There are 4 ways to turn a row about zero (a turn may also mirror it). The second row of each pair is the first, turned, with some noise. The first 36 pairs use one turn. New pairs use 2 turns, one after the other, and a turn may come again.
In the rows, 128 means zero.
Known pairs, each followed by its turns in order:
96 185 135 168 98 137 144 159
156 137 133 129 171 78 108 78 => (0)

147 137 85 165 155 131 180 178
112 88 83 74 160 164 119 132 => (2)

108 105 152 125 127 121 162 88
143 117 130 138 133 84 98 98 => (2)

84 160 82 156 84 114 183 86
208 121 146 89 139 119 168 71 => (0)

176 189 95 121 136 165 93 72
171 169 188 143 117 187 89 134 => (0)

182 85 115 85 178 155 142 121
170 138 119 163 165 181 75 130 => (2)

97 97 95 131 136 90 116 114
120 147 111 125 98 134 178 109 => (0)

73 144 78 185 168 78 150 150
164 173 53 127 115 102 156 68 => (0)

127 75 76 90 133 177 132 150
164 97 138 211 123 135 126 103 => (3)

128 120 118 94 99 143 93 126
96 144 173 116 129 131 139 136 => (0)

137 141 106 153 90 162 87 72
195 152 137 150 105 172 124 111 => (1)

66 124 110 117 166 161 109 176
170 152 149 154 93 190 107 98 => (3)

107 173 178 158 170 161 119 112
143 77 189 108 140 162 153 128 => (1)

179 94 134 123 155 188 93 117
138 150 137 178 167 154 93 184 => (2)

130 79 96 166 190 85 90 69
123 68 156 86 203 161 112 78 => (3)

154 100 125 168 127 101 108 132
122 121 121 144 177 123 166 130 => (2)

112 78 118 116 170 188 158 92
106 110 189 178 124 124 128 71 => (3)

149 178 179 69 89 84 102 87
159 162 227 126 96 118 150 97 => (2)

144 89 164 79 142 88 171 96
167 138 149 145 151 118 89 52 => (2)

179 147 178 120 129 190 153 107
67 146 148 152 111 105 195 142 => (3)

122 136 167 156 137 138 176 76
178 77 113 150 155 153 137 127 => (0)

139 80 160 172 183 66 186 141
29 160 159 117 185 124 154 119 => (1)

165 127 99 82 133 93 141 71
166 128 154 115 69 156 153 169 => (0)

98 95 122 157 157 81 71 142
85 156 93 172 95 122 162 97 => (0)

83 90 149 130 103 133 101 73
124 116 131 176 100 169 118 69 => (1)

148 79 102 161 144 145 182 106
107 195 143 98 129 121 151 83 => (1)

106 107 165 73 90 83 159 130
73 102 85 177 96 104 152 129 => (1)

130 170 73 83 141 106 140 119
136 158 67 149 155 120 117 85 => (3)

142 137 119 120 95 119 105 189
141 127 121 149 133 84 94 170 => (1)

82 152 107 112 139 112 154 93
127 162 126 116 133 107 92 77 => (3)

144 150 135 140 177 96 107 92
189 150 132 107 151 113 152 143 => (2)

89 107 131 123 130 96 119 98
145 112 143 91 127 115 106 94 => (3)

69 119 170 66 106 118 89 134
113 191 137 165 65 110 132 90 => (2)

156 122 142 175 134 150 160 142
125 163 180 114 135 109 148 134 => (1)

145 79 66 172 97 146 186 159
123 96 143 203 154 112 62 176 => (3)

169 186 131 87 131 140 125 124
155 111 108 101 103 139 153 187 => (1)

New pairs. What belongs after each?
144 172 108 106 131 170 118 130
109 118 151 95 97 119 97 162 => (1) (0)

118 118 110 168 189 149 139 163
167 95 101 132 90 154 149 174 => (0) (2)

100 152 140 185 128 83 178 183
157 149 131 125 29 146 159 117 => (0) (0)

155 114 104 88 138 128 181 129
146 137 139 183 140 125 118 176 => (2) (2)

108 159 108 66 150 110 152 167
204 165 103 138 136 148 130 115 => (3) (1)

71 146 128 91 166 156 78 178
159 99 192 106 151 168 69 122 => (3) (0)

89 82 132 135 112 77 168 140
165 124 126 132 97 174 187 110 => (2) (0)

131 67 73 119 102 106 131 149
134 99 68 153 86 102 153 102 => (0) (1)

85 68 175 78 79 96 157 136
180 61 101 97 134 64 131 161 => (3) (3)

189 89 148 121 180 180 124 154
137 166 142 140 145 218 164 123 => (2) (3)

190 172 173 116 91 133 190 167
85 123 119 160 163 39 164 163 => (1) (1)

67 130 173 139 167 157 189 178
64 139 178 144 68 82 155 170 => (3) (2)

73 119 120 184 101 149 118 106
107 127 106 86 92 153 185 141 => (3) (3)

128 90 146 99 157 110 79 151
96 190 132 133 167 135 126 143 => (2) (3)

91 115 173 149 93 161 74 82
107 57 156 154 145 171 101 88 => (1) (0)

143 120 94 146 101 187 106 168
165 178 132 149 73 105 125 145 => (0) (2)

76 137 159 185 95 86 156 170
203 134 86 124 92 149 177 155 => (3) (3)

108 167 133 75 94 110 86 169
96 110 88 167 170 161 177 120 => (1) (2)

184 171 94 173 118 69 189 119
136 96 210 185 159 168 168 123 => (0) (2)

113 121 141 118 143 119 137 129
149 123 140 127 119 129 142 134 => (2) (2)

81 140 148 115 96 132 121 67
48 114 151 132 107 127 124 129 => (0) (3)

151 162 98 176 89 74 185 182
72 223 118 126 115 98 110 96 => (3) (0)

114 88 99 185 139 136 168 78
139 110 146 72 130 205 127 138 => (0) (0)

106 167 88 88 127 176 71 108
37 101 161 119 132 156 139 136 => (2) (2)

73 83 162 112 106 113 87 167
95 120 196 180 148 166 117 121 => (3) (2)

176 122 184 138 72 112 121 156
133 118 179 179 172 80 131 149 => (1) (1)

93 166 114 152 69 162 135 177
191 135 145 132 70 101 83 118 => (2) (3)

97 171 182 78 117 145 144 123
123 87 183 102 82 116 144 100 => (3) (2)

105 88 104 97 72 182 117 187
170 92 88 59 173 99 134 156 => (1) (3)

125 77 106 161 172 103 179 140
187 155 110 94 76 94 120 119 => (1) (2)

143 90 140 162 144 167 183 140
118 97 182 175 143 115 107 95 => (3) (1)

147 121 113 113 134 102 162 150
149 143 119 135 147 132 95 100 => (3) (1)

108 173 180 70 81 118 160 188
140 58 110 121 110 124 39 167 => (1) (3)

69 73 100 135 161 142 111 69
136 141 184 126 174 86 176 73 => (1) (3)

82 150 156 169 114 104 95 100
123 137 80 126 89 124 180 98 => (3) (3)

77 122 168 188 120 170 154 111
63 110 168 83 110 85 140 122 => (1) (3)

109 74 128 155 186 108 124 127
116 115 157 127 71 158 96 88 => (3) (1)

80 138 177 88 118 170 128 178
195 70 109 180 134 129 127 124 => (2) (1)

131 91 119 189 167 86 114 144
151 142 161 92 115 156 157 64 => (0) (0)

74 134 106 152 102 188 187 90
199 65 150 124 89 160 144 156 => (1) (0)

147 104 96 91 83 97 155 140
132 111 130 173 143 75 91 151 => (2) (2)

171 181 163 152 122 148 137 158
144 158 109 94 174 77 119 111 => (3) (0)

183 129 115 90 138 145 104 95
100 157 122 98 156 127 169 89 => (3) (1)

107 110 82 77 130 118 151 176
170 111 101 145 102 150 183 94 => (1) (2)

111 150 122 70 143 127 149 182
115 62 149 134 109 128 155 170 => (3) (2)

